The rows of a group lie close to one hidden flat surface of 12 dimensions, which may be shifted away from zero. Surfaces can cross.
Known rows, each followed by its group:
[ 13.1  25.8 -10.1  30.9   3.1   2.2  -1.6 -12.2   7.6  11.5  -4.9  -8.6
   5.0  -7.7 -10.9  -9.7   2.9   8.0 -13.9]  Z_149
[ 11.2 -18.2   8.5  27.1  -1.1  -2.9   2.1  17.2  -0.9   1.1  10.9  19.5
  -1.3  -2.3  17.8  -7.6   5.7  21.5  -0.7]  Z_676
[  8.5   2.8   7.3   0.7   6.7   9.6   4.3  -8.6 -15.7   5.6   7.9   2.1
  -1.1   7.7 -11.2   1.5   3.7  -9.7 -15.6]  Z_149
[ 13.8  -1.2  10.6  36.6   5.0   5.6  10.0  -0.1   4.0 -30.9  23.2  10.2
   5.4 -12.8 -20.3 -18.9   9.4   8.5 -11.9]  Z_2
[ -2.1   3.0 -25.1 -20.4  -0.7   8.5   2.8   6.4  49.4  -3.9   8.0  -0.3
   3.2 -16.5   1.6 -16.4  25.0  -3.7   2.8]  Z_2
[-16.9  -9.5   2.1 -23.9   2.1 -11.3   3.7  -3.6  -6.6  -4.0   2.6  14.3
  20.2  -5.0  -1.2   4.4 -25.9   4.1 -21.6]  Z_2
[ -0.4 -25.7 -17.0  28.8   4.1  20.8  -4.7  19.8  17.5   3.2   1.7   7.7
   9.8   1.9  12.6 -16.6  -0.7   5.3   2.5]  Z_410
[ 22.0  -4.3   8.6  15.3  13.7   5.3  -8.1  -0.9  -9.3   7.5  -4.7  11.5
  -9.5   4.9  -3.9   5.5   0.6  -5.2 -13.3]  Z_410
[  4.6  -0.9 -20.4  13.0  -0.4  10.7  -3.3   1.1   8.2  25.2 -19.8  -0.1
 -11.2 -18.8  -0.4 -19.6   8.3   0.1  -0.3]  Z_149
[ -6.3   0.3 -17.6  10.3 -12.6  22.4  -1.5  -5.6  14.0  13.6   1.4   2.6
 -15.4 -19.0   3.7 -22.0   1.5 -26.2 -14.4]  Z_149
[ -2.1 -12.5 -11.2   0.1   3.2   7.4  -6.0  -0.6 -17.9  36.1 -13.8   9.7
 -24.9  19.2  10.1  -2.7   1.1  -5.2  -5.3]  Z_149
[  8.1 -19.3   8.1   6.5   6.9  -4.7   7.0   5.3  -3.8   0.1  12.2  24.0
   1.8  -0.8  -6.4  -2.9  12.3  11.3 -11.2]  Z_676
[ 12.0 -21.7  13.4  -9.2  17.8  -4.4  -2.7  15.6  -7.7  -6.3  -0.3  19.7
  -4.8   3.9  -0.1   8.0  -0.7   4.0   4.3]  Z_676
[-11.0  11.6   1.6  -1.5   8.9  -1.4   0.7   0.0 -14.3   5.4  -4.4   1.9
  -5.9  -8.0  -0.7 -13.1 -24.5   4.1  -6.8]  Z_676
[  1.0  10.9 -25.4  25.5 -16.1 -14.7  -1.3  24.3  10.1 -27.1  -6.2   0.3
   6.2  19.3   2.6 -16.4  -7.2  19.3  22.1]  Z_2
[  2.8 -17.6  13.2   9.8 -17.7   6.1  12.6  -5.7 -20.5 -12.6   4.6  -2.0
   2.4 -14.6   8.4 -11.6   5.4  16.2  -2.3]  Z_410
[  5.5  26.2 -21.5   5.2  -4.9 -17.0  -9.3  -3.7  25.1 -11.5   7.4  11.7
  -5.4  36.1 -10.9  11.2   2.1 -20.6 -14.5]  Z_676
[-16.0  -2.6  -3.3  24.7  -4.3   9.5  -9.0   9.6  -0.7  18.4   5.7  -0.8
 -15.7  12.4   6.4  -3.8  -7.8 -20.9  13.3]  Z_149
[ -7.9 -10.0 -30.3 -35.6   7.2  19.6  -0.1   8.6   2.9  17.1 -38.3 -11.4
  15.4 -31.5  -2.5 -23.8 -15.6  -2.1   5.4]  Z_149
[-16.2  -1.4  -4.4  35.9  -0.9  -9.7  -7.2  18.1  14.8  29.6   8.8  15.1
  -1.2  -8.3   1.6  -4.4  -6.5  -6.8   7.5]  Z_149
[ 13.2  -2.0  -5.6  -1.4 -20.7   1.6   5.1  18.6 -18.7  18.4 -10.3   1.9
 -10.5  -6.2  14.3 -12.3  13.0  -0.4  16.4]  Z_410
[ -2.9  -5.1   8.2   9.8  11.4  -5.4   3.9  20.0 -12.0  12.5   6.4   9.1
   8.0   0.4 -24.9   0.5   1.2  -9.9  16.4]  Z_676
[  4.0  -1.2   7.6  17.5 -20.5  -4.6   6.7 -12.7   0.3  -9.4   9.0  -3.8
  -0.7  -9.1   6.4  -1.3  15.7  12.1  -3.9]  Z_2
[ -2.3 -13.1  17.0  14.7  -2.6   7.1  -0.6   9.6 -17.9   9.2  -3.4   4.5
  13.6 -30.7  11.8  -4.2 -24.1  -0.2  -3.9]  Z_676
[16.2  6.3  2.9  1.6 26.6 -1.2 -7.3  2.0  0.9  2.2 -7.7  4.2 -4.9  6.8
 -4.4  3.6 -1.2 10.8 -2.2]  Z_410
[ 34.6  -9.7  18.6   4.7  -6.1  -8.6   4.6   4.2 -14.9 -14.3  -5.2  12.0
  -2.6  -8.6  -6.5  10.5  19.8   4.7   1.5]  Z_410
[  2.2  -5.8  -6.1  14.9  10.8 -10.5 -18.1  -0.4   0.9 -14.9 -29.8   6.4
 -20.4   7.4   3.7   3.0 -25.2   8.3   4.2]  Z_2
[ 26.0   0.4  18.9   2.5   3.9 -27.1 -13.9  15.5 -20.4   2.1 -23.7  15.5
 -38.6  10.3  -8.8  25.9  11.9 -12.3  32.7]  Z_410
[  7.3  -9.5  -3.5 -19.0   4.4 -16.2   4.4   9.1   2.4  17.1 -20.4  -5.8
   8.5 -10.2 -11.7  10.6  30.1  19.6  29.5]  Z_2
[ -8.3 -11.4  -6.6 -23.2 -19.2  17.9  -1.0 -15.3  -0.6   1.6  -8.5 -21.2
  21.3  -3.1  23.7  10.5 -10.7  -5.9 -11.2]  Z_2
[ -1.6  22.4  -8.4  18.3 -16.1  -8.0  -0.2 -12.2   0.4   8.7  -4.6 -11.8
 -21.4   3.3   8.9  -8.3   8.6  10.6   2.4]  Z_410
[  7.5  -7.0  -5.4 -16.5   1.5   4.0   6.4 -11.6 -18.3  29.3 -16.6  -4.3
  12.0  -5.7   6.3  -0.6   3.7  18.0 -17.2]  Z_149
[ -3.8  -0.1  -9.9  -6.1 -11.9   6.2   7.7   7.5   0.9  18.2   6.2   7.8
   1.7 -10.7   9.8 -17.1   4.5  -2.4  -8.9]  Z_410
[ -2.5  10.0  10.6 -24.1  25.6  34.6   7.8  20.8   7.9   0.7  35.0 -14.2
  -0.6   6.4  22.7 -15.7   4.6  -2.8  10.6]  Z_676
[  3.4 -12.0  13.7  -3.2   1.7  12.6   9.5 -14.9 -21.1  -4.3   3.7   1.1
  11.7 -12.7  -3.8  -3.1  -5.9   5.7 -23.8]  Z_2
[ -6.9 -24.8  -4.7 -22.4  -8.2 -11.2  -8.1   8.7 -10.2   4.8 -31.9  -0.5
  12.0  -3.6  15.2  15.9 -16.3  10.1  14.8]  Z_2
[ -7.1  -5.8  16.7  -4.7  -4.8 -11.4   4.2   9.7  13.4  -3.2  20.5  13.4
 -11.9 -14.5  -5.3   5.2  19.9 -12.5  16.8]  Z_410
[ 10.6 -23.3 -24.7 -15.5  13.9   5.7  -3.0 -10.6  23.8  -4.3 -15.3  15.7
 -10.4   3.5   2.6  -7.6  15.8  16.2 -20.0]  Z_676
[  9.2  -0.3  -9.9  -0.2 -11.8  28.9   4.6  11.4  17.3 -13.1  16.2 -25.2
  27.1   9.3   7.9  -2.1  18.7 -13.3  15.9]  Z_2
[  7.2 -10.4   6.0  -2.0   9.3  -9.6   0.8  -5.0   7.0 -14.6   4.8  15.3
  -5.0   1.8 -32.4   9.8  19.2 -14.1   0.6]  Z_676
[  8.8   3.2  14.0  11.4 -22.1   1.3  -4.9 -15.3 -23.4   9.5 -22.3 -14.2
 -11.0 -21.8  -4.7  12.0   0.5 -18.9   7.7]  Z_676
[  5.8  -8.9   3.2  11.2   4.8  12.5   1.9  29.7  11.9  18.6  28.1  18.7
  -0.6   0.1  19.0 -10.5   9.3  -8.4   2.1]  Z_676
[ 11.7 -16.8  -2.7 -11.8 -10.8  -0.4   9.7  -4.7   4.5 -10.7  -2.2  10.0
   1.2 -20.7  -1.0  -8.1  20.0   9.8 -10.6]  Z_2
[ -5.1   7.0  -1.8  -6.7   5.0  -5.6  -2.4  -2.2  13.0 -23.3  23.5  14.6
 -12.0  31.7  -6.6   5.9   1.8 -16.1  -8.7]  Z_149
[  7.3  15.5  -8.8   7.0 -20.1 -16.6  -9.8 -10.5  19.0 -28.3  -8.3  -2.0
  -3.3   4.9   5.1  10.2  -3.6  -3.4  -4.1]  Z_676
[ -7.9  -0.5  16.6  30.9  -2.8   4.3  -2.3  -0.7 -10.8   3.6  17.5   7.6
 -19.5   3.7  -0.1  -1.0  -6.1 -16.6  -0.5]  Z_149
[ -0.2  -2.4  12.1  12.4  -4.5  -0.1  12.2  -1.2 -40.3   8.5  -5.6 -11.0
 -15.7   0.2  -4.5 -12.8   7.0  18.9  16.7]  Z_149
[ -5.6 -12.1   3.6  15.1  -4.2  14.8   7.5   6.0   1.4  17.5   9.7  -2.2
  29.4 -29.9  -1.8 -10.7  -2.9  -1.5  -7.3]  Z_2
[-13.5 -11.0  -6.1  22.2  -4.2   7.6  -4.9   1.3   4.5   9.8  -5.5  -4.8
   0.0  -6.2  -5.6  -5.6  -0.6  -6.5  10.2]  Z_149
[ 11.5  -0.7 -18.2  -9.3  21.4  12.9 -13.0  -4.7  24.1   5.5 -16.2  -7.9
  11.6   8.8 -18.4  14.1   7.7 -18.8  -1.4]  Z_2
[ -3.3 -15.7  19.2  -6.0  14.1  26.9  14.4   0.1 -21.9  -5.1  11.5 -13.2
  10.7 -11.9  10.0 -15.1  -3.8  19.4  -1.3]  Z_410
[  8.5   1.8  -0.4  11.0   4.3  15.2  -3.9   3.6 -13.1   4.6 -12.3  -8.9
 -30.2   2.9   0.1 -10.2   6.1 -10.6  17.9]  Z_149
[ 19.0  -9.2  -4.6  13.7  28.0  17.2  -7.2  -2.8  -4.8  -0.1 -12.7  -9.1
 -11.9  34.6 -13.5   7.4  15.3   5.3  10.4]  Z_676
[  7.0   1.2   0.5   3.6  -7.7   0.3   2.7 -16.2  -8.5   7.9   0.0  -5.6
   8.4   8.3  -6.0  11.1   8.3  -1.1 -13.9]  Z_410
[ 13.7 -19.9  18.1  10.2  -7.4  13.2   0.1  -0.8 -24.2 -26.7 -13.0  -1.5
  -0.5 -17.8  -2.4   1.6 -11.2  -9.6   3.0]  Z_410
[  4.8 -25.1  17.0  -5.1   1.9  -9.3   5.4  19.4 -19.1   6.6  10.6  22.8
 -10.2   9.8  -2.2   9.9  15.4  -3.0  15.2]  Z_410

New rows, each followed by its group:
[-17.2 -15.7   8.9  12.1  -2.6   7.8  -4.4  -1.9  -6.5  -9.0   6.3  -9.4
  -2.1  15.4   1.2   9.9  -7.8 -10.9  15.9]  Z_149
[  8.4   2.3 -11.4  31.0 -40.5   2.1   2.2 -13.4  -3.2  -3.9  -1.1  -8.2
   4.5   6.4  14.1  -4.1   8.9   3.5 -10.7]  Z_2
[ -1.5  27.5 -25.6   1.1   7.7  -3.5  -0.7   1.9  26.6   1.5   4.6  -6.1
  -5.8  16.9  -8.8 -13.0  11.3   1.1   3.2]  Z_2
[ -8.8 -19.9  17.1  16.4 -10.4  17.8   4.4 -19.1   0.3 -23.8  12.6 -11.0
  13.3 -20.4 -12.8   4.1   0.3 -14.2  -5.6]  Z_149
[  7.6  -0.3  10.2  -7.8  13.6  -7.2   4.1   1.2  10.1   0.1   6.6   5.0
  -1.0 -12.9  -3.6   2.6  13.6  12.8   0.5]  Z_410
[ 11.5  -8.4  15.6   7.3  11.6   6.3 -10.7  20.6  10.2 -21.7   6.9   2.8
  -4.2   0.9  18.1   8.9  -6.5  -3.5  18.0]  Z_676
[  6.8  15.7  -0.4  11.7   0.5 -14.0 -14.5  -6.4   1.5 -26.7 -13.4   1.1
 -23.7  13.8  11.9   4.9 -17.6   8.3  -0.4]  Z_676
[  8.1  -6.6 -16.3  -5.9 -13.3  17.3   4.2 -10.1  24.0  14.2   0.5  -4.6
 -10.4 -14.1   2.2 -10.2  36.9 -13.9  -4.3]  Z_676
[ 14.8  25.2   6.5  22.6  10.8   0.4  -1.7   7.6 -19.1  22.3 -13.3 -11.0
  -3.9 -12.9   0.5  -9.9  -8.5  12.0   7.9]  Z_149
[ 15.7  24.3  -5.5  14.5  -7.2   8.3   2.2   0.7   8.4 -24.5 -23.8 -38.7
 -14.7 -30.4   5.9 -24.3  13.3  23.3  36.8]  Z_149
[ -2.8   0.5  21.4  32.2  -3.3   8.7   5.7   4.1   0.6  -5.5  32.5  -2.2
   1.3  -0.7 -16.5   3.4  15.2 -25.0  11.3]  Z_149
[-27.7 -42.8  18.7   6.0 -20.5  13.7   5.7  -6.0 -20.0  14.4   9.2  -1.2
   7.2 -11.6  10.5   8.6  -2.0 -10.2   4.2]  Z_149
[ 3.1 -0.8 -3.6 -1.8  7.8 11.4  8.3 14.6 -2.8 23.0 15.4  0.7  0.9 12.7
 -4.0 -8.9 20.2 -4.7  8.9]  Z_676
[ 13.6 -17.1  23.2  -0.1 -12.2  26.1  10.2  -9.2 -33.4  -5.9  18.0  -1.8
   4.9   8.2  13.0   5.2   3.0 -12.0 -18.3]  Z_2
[ -2.1  15.0 -17.0  -4.3  -8.3   6.2   4.7  -3.5  -2.0  21.4   2.3  -5.0
  14.8   9.2   4.3  -8.3  -1.1  -0.5 -16.0]  Z_676
[ -7.7   6.0  -5.5  16.4  -7.4  -8.2  -3.3   7.5 -11.0  11.9 -16.1  -5.6
  10.8  -8.7 -17.2  -1.4 -14.3  -6.9  14.0]  Z_676
[-22.1 -24.8  -4.9  -4.5 -11.2  19.3  12.1  -9.3 -32.7   1.7 -20.5 -30.8
  16.4  -4.5  -8.5  -9.4  -4.4  12.1  18.7]  Z_149
[ -6.6  10.8  -5.2   3.1 -24.8  16.1   2.8 -24.7  15.4  -3.4  23.0 -20.1
  16.3  12.2  15.2   5.9   9.1 -12.1 -21.8]  Z_149
[ -1.6   3.3   3.2 -21.6 -10.5  -4.2   7.6  -2.1  -4.4   2.4  13.2   1.4
  16.5   7.9 -14.2  14.1   9.1 -19.2  -5.6]  Z_410
[ -0.2  -4.2   8.6  23.2  -1.3  -8.1   4.3  -9.1  -0.4  -1.9   9.5  19.1
 -14.5 -17.8 -14.1  -8.7   5.3  -0.2 -15.3]  Z_676
[-11.8  19.4   1.4  -7.2  -9.2  12.3  -0.6  -1.4 -17.0  12.3  -4.3 -13.4
 -20.6 -10.8   8.6 -13.5 -15.3 -21.6   6.6]  Z_410
[  0.7  -7.4 -27.5   1.4  13.9  17.6 -12.5  12.6  21.7  40.6 -14.3  -2.5
  14.4  10.3  -5.1   5.3   4.8 -23.7   4.9]  Z_149
[ 16.1 -16.8   1.9   2.7 -14.2   1.7   5.2  20.7 -27.7  15.8  -2.4  16.7
  -9.2   5.5   9.0  -5.1  10.8  -3.9   6.6]  Z_410
[ -5.5  -4.2 -13.4   4.7  16.2 -16.5  -0.3  17.1  -0.4 -11.6 -16.7  29.3
  -8.3 -13.9 -10.3 -28.2 -24.0  22.1  -4.8]  Z_2
[ 24.0 -24.7   0.7  14.7  -7.9  34.3  -0.1   7.5  -3.0   1.4   1.2   4.3
  -6.1 -10.6  12.3 -10.3  13.6 -19.7  -4.2]  Z_2
[  1.7 -21.8   6.6  -9.1   8.4 -14.5 -16.0  -4.3  17.5 -12.9 -11.6  12.2
  -8.7   3.8  18.0  24.6  -5.5  11.3  -0.4]  Z_149
[  1.2  -9.6   4.2  19.4  -6.7 -12.5  -8.7   1.8  15.2  -4.6   0.8   7.6
  12.4  -0.6  -4.8  18.5   0.8  -5.6   1.6]  Z_2
[-29.4  13.9 -10.4   0.3  18.2   2.9  -1.9  -1.7  26.2  10.0  12.0  -3.6
  -7.3  -7.5   7.0 -19.4 -11.4  11.9  -2.7]  Z_410
[ 13.1 -29.5  -6.0  10.8   7.1   6.4  -4.0 -13.6   0.7   8.1 -20.5  14.0
 -10.5 -11.2  -9.3  -1.3  13.2   6.4 -16.3]  Z_676
[  1.3 -10.7  -7.2   5.3  10.7   3.0   5.7   3.0   8.4  -8.6   9.0   8.5
  19.1   5.2   6.5 -12.7  -4.6  27.8 -17.2]  Z_676
[ 12.6 -26.6  20.7  -9.1  -3.6 -11.0   7.1   4.5  -1.3   4.4   8.4  13.2
   7.6  -9.4 -11.9  22.2  33.3  -3.2  12.4]  Z_410
[ -5.2  28.8 -14.5   9.5  -5.7  -4.7  -0.5   9.7  -0.2   3.4   2.9 -27.9
  10.2  38.3   2.1   3.4   1.9   7.1  25.6]  Z_2
[ 22.7  -3.9   3.8 -14.6   7.8  15.7   6.3   1.1   0.7  -5.6   1.4 -11.9
 -11.9   4.1  -0.9  -0.4  36.2   1.8  15.4]  Z_2
[-14.8   8.2  11.6   9.3  15.2   7.0  -0.4 -13.6  10.7  -1.3   3.2 -22.1
   3.9 -21.8  -0.1  -4.8  -5.5  16.8   5.5]  Z_2
[  8.2 -12.7   5.0  14.2 -15.4 -10.6  -3.3   7.4 -13.4  29.0  -6.4  10.1
  -4.7   4.0   6.0  14.3  12.4  -5.1   8.4]  Z_2
[-20.1   4.0 -14.5  -6.8  -5.6 -23.5   7.6  21.4  18.6  -2.1   2.2   6.9
  19.2 -13.7  -1.5 -14.7  -4.0  24.2  16.3]  Z_2
[  4.3 -14.8  19.0  -1.1   3.9 -14.7  -2.6  -1.4 -15.9 -14.2  -7.9   7.8
  -6.8   4.6   0.7  18.1  -4.3  11.3   6.5]  Z_2
[  0.4  -2.0 -18.5   0.3   3.2  34.9   1.3  -7.9   5.7   5.9 -15.3 -23.7
  13.2 -20.7   5.4 -24.0  -5.0   2.0  -8.5]  Z_2
[ 10.3  -2.4 -17.2   1.8   2.1  -6.4  -7.6  12.6  -0.8   1.7 -16.2   1.6
   7.4  26.7  11.6   3.8  -6.6  17.0   4.3]  Z_676
[ 15.0  17.1  -4.3  -7.8 -19.5 -22.3 -13.7  16.1   0.4   1.0  -6.5  16.8
 -27.7  20.1  39.3  10.9  -9.1  -2.2   2.7]  Z_676
[ -2.9   7.1 -12.0 -44.1  16.2  21.3  18.7 -20.3  13.9 -12.7  16.3 -21.3
  25.1  11.2 -18.3  -5.3  23.3   4.8 -13.9]  Z_676
[ 15.0  -1.3   1.6   3.3  11.5   7.4   4.0 -16.1   0.2  -9.8   2.2   3.0
   0.7  -1.4 -19.4  -1.3  11.3   0.0 -20.1]  Z_2
[ -2.4   8.6  -9.9   4.8  -8.6  13.3  11.0   0.5   7.5  -2.5  20.4  11.4
 -20.7 -10.7  13.8 -36.7   7.1   2.2 -18.5]  Z_2
[  1.4  -9.9   4.4  17.9  16.7  13.5   3.8   3.3 -14.7  13.0  -7.2  -8.5
 -11.1  -5.1 -11.3 -14.5   9.6  11.5  16.0]  Z_676
[-10.8   7.4  -4.0 -29.7  -3.8 -23.8  13.9  -3.9 -11.6  20.5   7.3  14.4
   2.1   4.3   1.8  -5.6   6.1  22.9 -15.6]  Z_410
[ -0.1   4.4   6.4 -21.5  10.8  -4.8   2.0 -14.5  -1.7  -4.8 -10.4  -5.7
  13.0 -16.1 -10.6   7.3  -7.7   7.4 -10.6]  Z_410
[ -2.2  11.0 -17.0 -24.6 -14.6 -17.8  -3.1  -1.2  22.5 -13.0  -5.5   8.8
   5.7  -0.1  -3.0   7.0  -2.3 -14.8  -6.6]  Z_676
[ -1.5  -3.9  13.0  23.6  -6.3   3.1  -6.7 -34.7   1.8  14.8  -0.1  -2.7
 -11.0 -11.6  -8.2  16.5   8.4 -15.8 -20.3]  Z_410
[  8.2   2.9   9.1  16.9  10.3   2.7  -2.0  -7.3 -20.4  -1.5  -6.5  -1.3
 -14.9  10.1  -4.3  -0.4  -6.9   7.4  -1.3]  Z_2
[ 18.0   5.1  -5.5  11.1  -9.0  -3.3  -9.0   2.5 -10.6  10.3  -7.7   2.5
   3.9  27.4  14.0  13.7  -6.2  -1.9  -7.9]  Z_676
[  7.9  -6.5  -2.0   6.3 -15.4   4.1  -2.6  10.1  10.3  -9.1  -3.6 -14.8
  -5.4   2.7  18.3   3.3  18.0   4.6  27.7]  Z_2
[ -0.5  -4.8 -15.7  -0.5  -0.9  14.0   4.0  25.1   7.4 -10.3   0.1  -6.4
  16.1  -2.8   5.3 -20.1  -3.9   4.5  16.7]  Z_2
[  4.6 -20.4 -14.2 -19.2 -19.3  14.4  11.1   2.4  -2.7   0.1 -18.3 -14.5
  25.9 -21.7  10.0 -11.8   7.5  14.4   2.9]  Z_2
[  4.6  19.5  -8.6 -13.8  31.1  13.0   7.8  -9.4 -25.6  -3.9 -13.7 -16.0
  -2.3  18.6 -18.5 -17.6 -10.9  19.1  -5.6]  Z_2
[ 18.8  14.9  11.9  36.0  13.0  -2.4  -6.8   0.4  19.9  -6.5   6.2  -2.8
   6.7 -15.5 -16.5   6.9   8.7  -3.3   3.4]  Z_149
[  2.9   7.5 -13.7  -7.1 -15.6  -1.8   5.1   6.4  -1.8  10.5  -6.1  -4.9
 -14.8  -0.1  37.2 -19.7   5.4  30.7   3.0]  Z_676
[  6.5   0.4  26.0  10.6  -5.8   3.5  -5.7 -20.1 -11.4 -16.8   1.9  10.9
  -7.0 -27.7  16.1   5.2 -30.6  -8.5 -35.8]  Z_676
[-18.8 -35.8   4.5  -4.6   5.2   4.2   2.1  -4.4   3.1 -24.1  -2.0  -0.1
  22.9  -6.5 -26.4   9.6  -4.9  -5.6   6.0]  Z_149
[ -2.7  -7.0   8.6 -10.7  13.1  -6.1  -5.6  -2.4  12.2  19.2  -1.9   7.4
 -14.9 -10.1   0.7  11.2  12.1  -3.8   6.4]  Z_2
[  1.1   9.1   8.7   1.0 -17.1 -17.7  -2.0   1.6   6.3 -12.5   9.4  16.3
  -0.6 -12.3   7.5   5.7 -11.6 -11.2 -12.3]  Z_676
